There are 5 ways to turn a row about zero (a turn may also mirror it). The second row of each pair is the first, turned, with some noise. The first 45 pairs use one turn. New pairs use 3 turns, one after the other, and a turn may come again.
(in the rows, 128 means zero)
Known pairs, each followed by its turns in order:
[172 150 185 122 121  79 169 143]
[ 45 112 119 161 110 117 115  96]
Z_175

[144  86 132 111 142 148  93 120]
[152 170 149 123 101 139 120 153]
Z_865

[ 98  98  63 147 146 107 126 177]
[168 183 165 147 103 174 133 127]
Z_175

[ 55 149 107 113  89 114  83 113]
[125 199  86 157 110 163 123  93]
Z_84

[115 136 116 106 161 120 149 100]
[131 148 164 151  96 116 129 143]
Z_84

[145 187 104 150 126 134 153 171]
[110  85 154 111 172 152 169 138]
Z_399

[134  92 126 127 145 141  66 131]
[123 153 108 122 121 117 103  63]
Z_399

[104 134 130 136 125 141  66 104]
[120 126 138 105 108 127  70  96]
Z_399

[149 164 171 118  91 132 135 114]
[ 87 106 115 131 148  80 141 117]
Z_175

[117  92 105 178  69  60  89  77]
[198 131 207  73 151 165 156 136]
Z_59

[101 139  79 135 115 146 215 141]
[158 154 163  62  79 116  80 125]
Z_84

[101  64  94  90 107 133 121  43]
[217 190 158 141 107  99 155 104]
Z_59

[153 156 114 181 146 133  92 167]
[116  71  99  79 143 147 105 127]
Z_59

[157 193 187 113 155 128 140 124]
[ 99 142 174 115 158  90 197 130]
Z_84

[158 144  80  74  69 130 143 137]
[114 186 171 111 179 137 138 165]
Z_399

[113 152 115 141 170 121 184  99]
[ 69  99 103 120 104 155 125 106]
Z_865

[103  79 153 135 117  69  88 126]
[129 136 116 174 183 178  94 124]
Z_175

[ 98 132 115 124 143 168  86  68]
[182 169 105  97 101 103  93 129]
Z_59

[160 143 187 147 159 124 120  54]
[168 142 131 147 152 120  82 210]
Z_59

[115  98  83 132 127 109 141  93]
[162 131 115 146  80 132 102 149]
Z_84

[ 93 140 156 145  72 124 126 111]
[130 107 104  95 156  82 145 150]
Z_865

[ 90 173 119 142 137  75  94 113]
[ 65 128 138 133 183 101 110 138]
Z_865

[113 104 169  95 115  95 136 174]
[ 86 157 122 150 148 162 181 129]
Z_59

[126 121 144 147 195 140 122 151]
[105 123 163 143 172 131 109 170]
Z_84

[115 191  67 163 144 157 168 149]
[ 90 116  74 175 147 155 161  70]
Z_865

[120 129  71 138  86 125 155 140]
[126 108 129 144 138 121 196 103]
Z_865

[120 123 140 127 106 130 180 124]
[116 142  98 146 108  94 118 125]
Z_175

[133  90  94 145 112 129 157  85]
[122 163 150 164  86 155 139 142]
Z_399

[175 147 112 178 105 105  69 131]
[125 107  69 108 147 175 171 164]
Z_84

[142 161  51 132 130 137 126 121]
[143 168 151  72 112 131 163 113]
Z_175

[143 114 149 128 170 111  71 156]
[139 121  69 117 156 169 137 143]
Z_59

[ 97 127 155 155 155 155 111 139]
[129 146 141 140 182 137 111 131]
Z_84

[160 119 175  62 144 176 149 198]
[ 61 143  62 189 169 106 137 104]
Z_59

[121 109 100  74 161 214 113 141]
[131 175  75 100 157 196 102 110]
Z_399

[167 152 142 105 143 171 146  56]
[127 147  98  53 115 185 123 110]
Z_865

[109 113 141 164 114 125 148 125]
[145 139 128 151 129 106  97 116]
Z_175

[ 93 142 103  97 149  81 129 135]
[ 83 169 127 145  87 125 117 140]
Z_84

[123 131 125 128 101 125  76 117]
[121 141 157 114 130 110  86 104]
Z_399

[100  88 130  92 149  74  83 171]
[119 140 136 174 152 211 140 157]
Z_175

[ 97 125 135 147 135 128 106 128]
[141 111 130 116 106 127 113 105]
Z_399

[125 165 114 142 124 123  89 113]
[126 134 161  99 165 128 137 123]
Z_175

[123 144 131 115 193 162  97 133]
[104 110  72  97 130 148 107  98]
Z_399

[170 146 151 119 140  92 122 111]
[126 116 157 102 150 160  92 129]
Z_865

[179 122 101 112  97  92 151 157]
[156  91 183 135 142 148 153 100]
Z_865

[149 210  80 119 136  98  94 151]
[122  90 122 120 105 198  65  89]
Z_59

New pairs, each followed by its turns in order:
[198 135 141 144 160 146  93 124]
[143  81 101 122  91 113 101 176]
Z_865 Z_84 Z_175

[130 165 118 159 142 141 149 119]
[132 109 143 110  96 151 124 104]
Z_84 Z_59 Z_399

[175 137 149  41  90  87 115 170]
[147 118 138 170 168  69 148 216]
Z_399 Z_175 Z_175

[157  90  35  87 148 154 144 166]
[ 88 133  47 115 119  85 169  68]
Z_399 Z_399 Z_59

[130 185 166 101 131  79  85 190]
[146 180  92 190 163  85  78 126]
Z_865 Z_865 Z_865

[120 104 109 124  85 138 128 115]
[106 152 126  94 115 135 105 152]
Z_84 Z_399 Z_59

[ 98 117 138 119  93 188 120 129]
[117  98 110 138 102  89  95  97]
Z_865 Z_399 Z_865

[148 158 113  58 114  73 129 152]
[168 129 185 120  69 132 160 102]
Z_175 Z_865 Z_59

[145 147 172 137 135 136  97 142]
[119 109 147 100 151 112 129  92]
Z_59 Z_175 Z_84

[139  96 114  91 123 157 120 124]
[ 95 115 121 132 103  96 107 145]
Z_175 Z_399 Z_59

[144 130 137 131 141 132  67 154]
[134 125 190 115 120 152 138 136]
Z_84 Z_865 Z_399

[107 102 163 131 199 141  96 160]
[124 202 133  92 147 129 154  83]
Z_399 Z_399 Z_84

[123 145 143 142 146 146 179 122]
[119 130 153 133  89 139 165 149]
Z_84 Z_84 Z_59

[138 166 127 140 149 151 139 158]
[145 146  99  91 123 136 134  96]
Z_399 Z_865 Z_84

[176  53 106  93 117 160 126 104]
[128 193  84 118 138  95 189 130]
Z_399 Z_399 Z_59

[121 123 150 159 132 142 129 121]
[131 121 116 163 135 143 133 135]
Z_399 Z_59 Z_59

[138 104  99  93  91 105  97 117]
[ 94 116 109  68 109 131 143 137]
Z_865 Z_59 Z_59

[142  55 175  99  98 146  78 134]
[135 150  55 105 104 116  70 164]
Z_399 Z_175 Z_399

[ 63 119 147  89  53 148  34 153]
[ 28 150 166 129  64 166 190  97]
Z_865 Z_84 Z_59

[159 141 114 131  93 166  79 127]
[137 152  98 114 124  78 175 115]
Z_84 Z_865 Z_175

[ 91 171 117  68 176 132  96  88]
[ 78 173  74 100 154 155 168 152]
Z_175 Z_399 Z_399

[112 130 147 142 130 126 178 101]
[161 161 141 113 120 101 146 138]
Z_175 Z_84 Z_175

[ 87 126 116 168 130 126 108 143]
[101 107 101 159 106 116 132 144]
Z_84 Z_175 Z_175

[140 128 125  92  95 152 115 123]
[132 151 159 119 134  92 149 134]
Z_175 Z_865 Z_59

[137 149 136 112 136 143  97 116]
[105 131 144 136 129 106 110 103]
Z_865 Z_175 Z_84

[152 125 168  48 130 131 132 109]
[135 154  82 153 124  64 143  95]
Z_399 Z_84 Z_865

[101 122 139 148 146 112  89 173]
[159 161 135 138  83 112 133 101]
Z_865 Z_59 Z_865

[136  99 101 118 217 116 140 133]
[130 148 187 168  78  91 144 147]
Z_399 Z_865 Z_59

[181 131 131 158 139 121 126 110]
[135 151 112 113  98 142  97 162]
Z_865 Z_84 Z_865

[111 132  99  68 147 132  95 138]
[106 111 116 108 102 114  84 170]
Z_399 Z_865 Z_399

[151 128  97 125 107 128 116 140]
[139 167 120 126 128 145 115 143]
Z_175 Z_865 Z_399

[ 84 129  93  98 132 152 153  88]
[145 175 129 180 106 146 147 142]
Z_399 Z_59 Z_84

[180 116 170 134  97 159 114 166]
[179 123 171 121 163 124  87 151]
Z_84 Z_865 Z_399

[115  97 132 151 103 138  78 166]
[102 124  98  92 165  90 108 136]
Z_84 Z_84 Z_59

[ 88 120 131 121 180  95  87  94]
[ 94 160  95 150 119 129 131 196]
Z_865 Z_865 Z_84

[185  93 142 138 125 143 102 172]
[ 85 163 122 168 140 100 153  90]
Z_175 Z_84 Z_399

[105  88 170 100 159 149  86 117]
[169 124  90 132 115 133 192 104]
Z_399 Z_84 Z_865

[130 140 108 121 162  94  72 116]
[119 133 113  89 153 177 104 109]
Z_59 Z_59 Z_175

[ 79 154 211 100 122 103 189 121]
[210 153 147 106 123  57 172 134]
Z_84 Z_399 Z_399

[171  93 147 131 102 179 170 144]
[ 84 155 117  89 158 184 144 127]
Z_175 Z_175 Z_865

[127 181 102 134 173 183 140 119]
[ 99 148 101 103 181  87 144 168]
Z_865 Z_175 Z_399

[ 93 173 124 102 102 114  88 160]
[149 116 157 158  74 147 171 133]
Z_175 Z_399 Z_865

[148 133 143 138 126  88 102  97]
[136 139 112  87 120 166 145 115]
Z_865 Z_399 Z_175

[ 96 121 148 164 147  86  77  88]
[ 99 129 190 141 123  91 181 131]
Z_59 Z_175 Z_59

[ 87 130 153 130 183 168 111  77]
[133  99  98 174 192 159 101 138]
Z_84 Z_175 Z_175

[109 141 161 143 111  78 111 121]
[ 97 115 148 127 152 136 184 130]
Z_59 Z_175 Z_59

[107 179 127 109  98 140 133 163]
[111 118 148  96 172 115  96 151]
Z_59 Z_59 Z_399

[105 163 113 121 111 103  69  78]
[ 79 158 134 114 171  95 137 177]
Z_865 Z_865 Z_865

[179 171 141 134  90 168 115 124]
[111 198 159 136  98 135 105 130]
Z_399 Z_399 Z_399

[ 75  82 158 115 139  76 129 174]
[132 111  70 144 118  61 167 163]
Z_865 Z_399 Z_84

[117 139  92 175 177 127 102 114]
[123  93 168 112 125 104 141  76]
Z_399 Z_865 Z_865

[142  74 120 135 160 110 121 153]
[141  82  96  95 100 143 127 121]
Z_175 Z_84 Z_175

[ 99 165 126 125 136 121 152  97]
[ 97 145 115 107  99 154 130 149]
Z_59 Z_84 Z_399

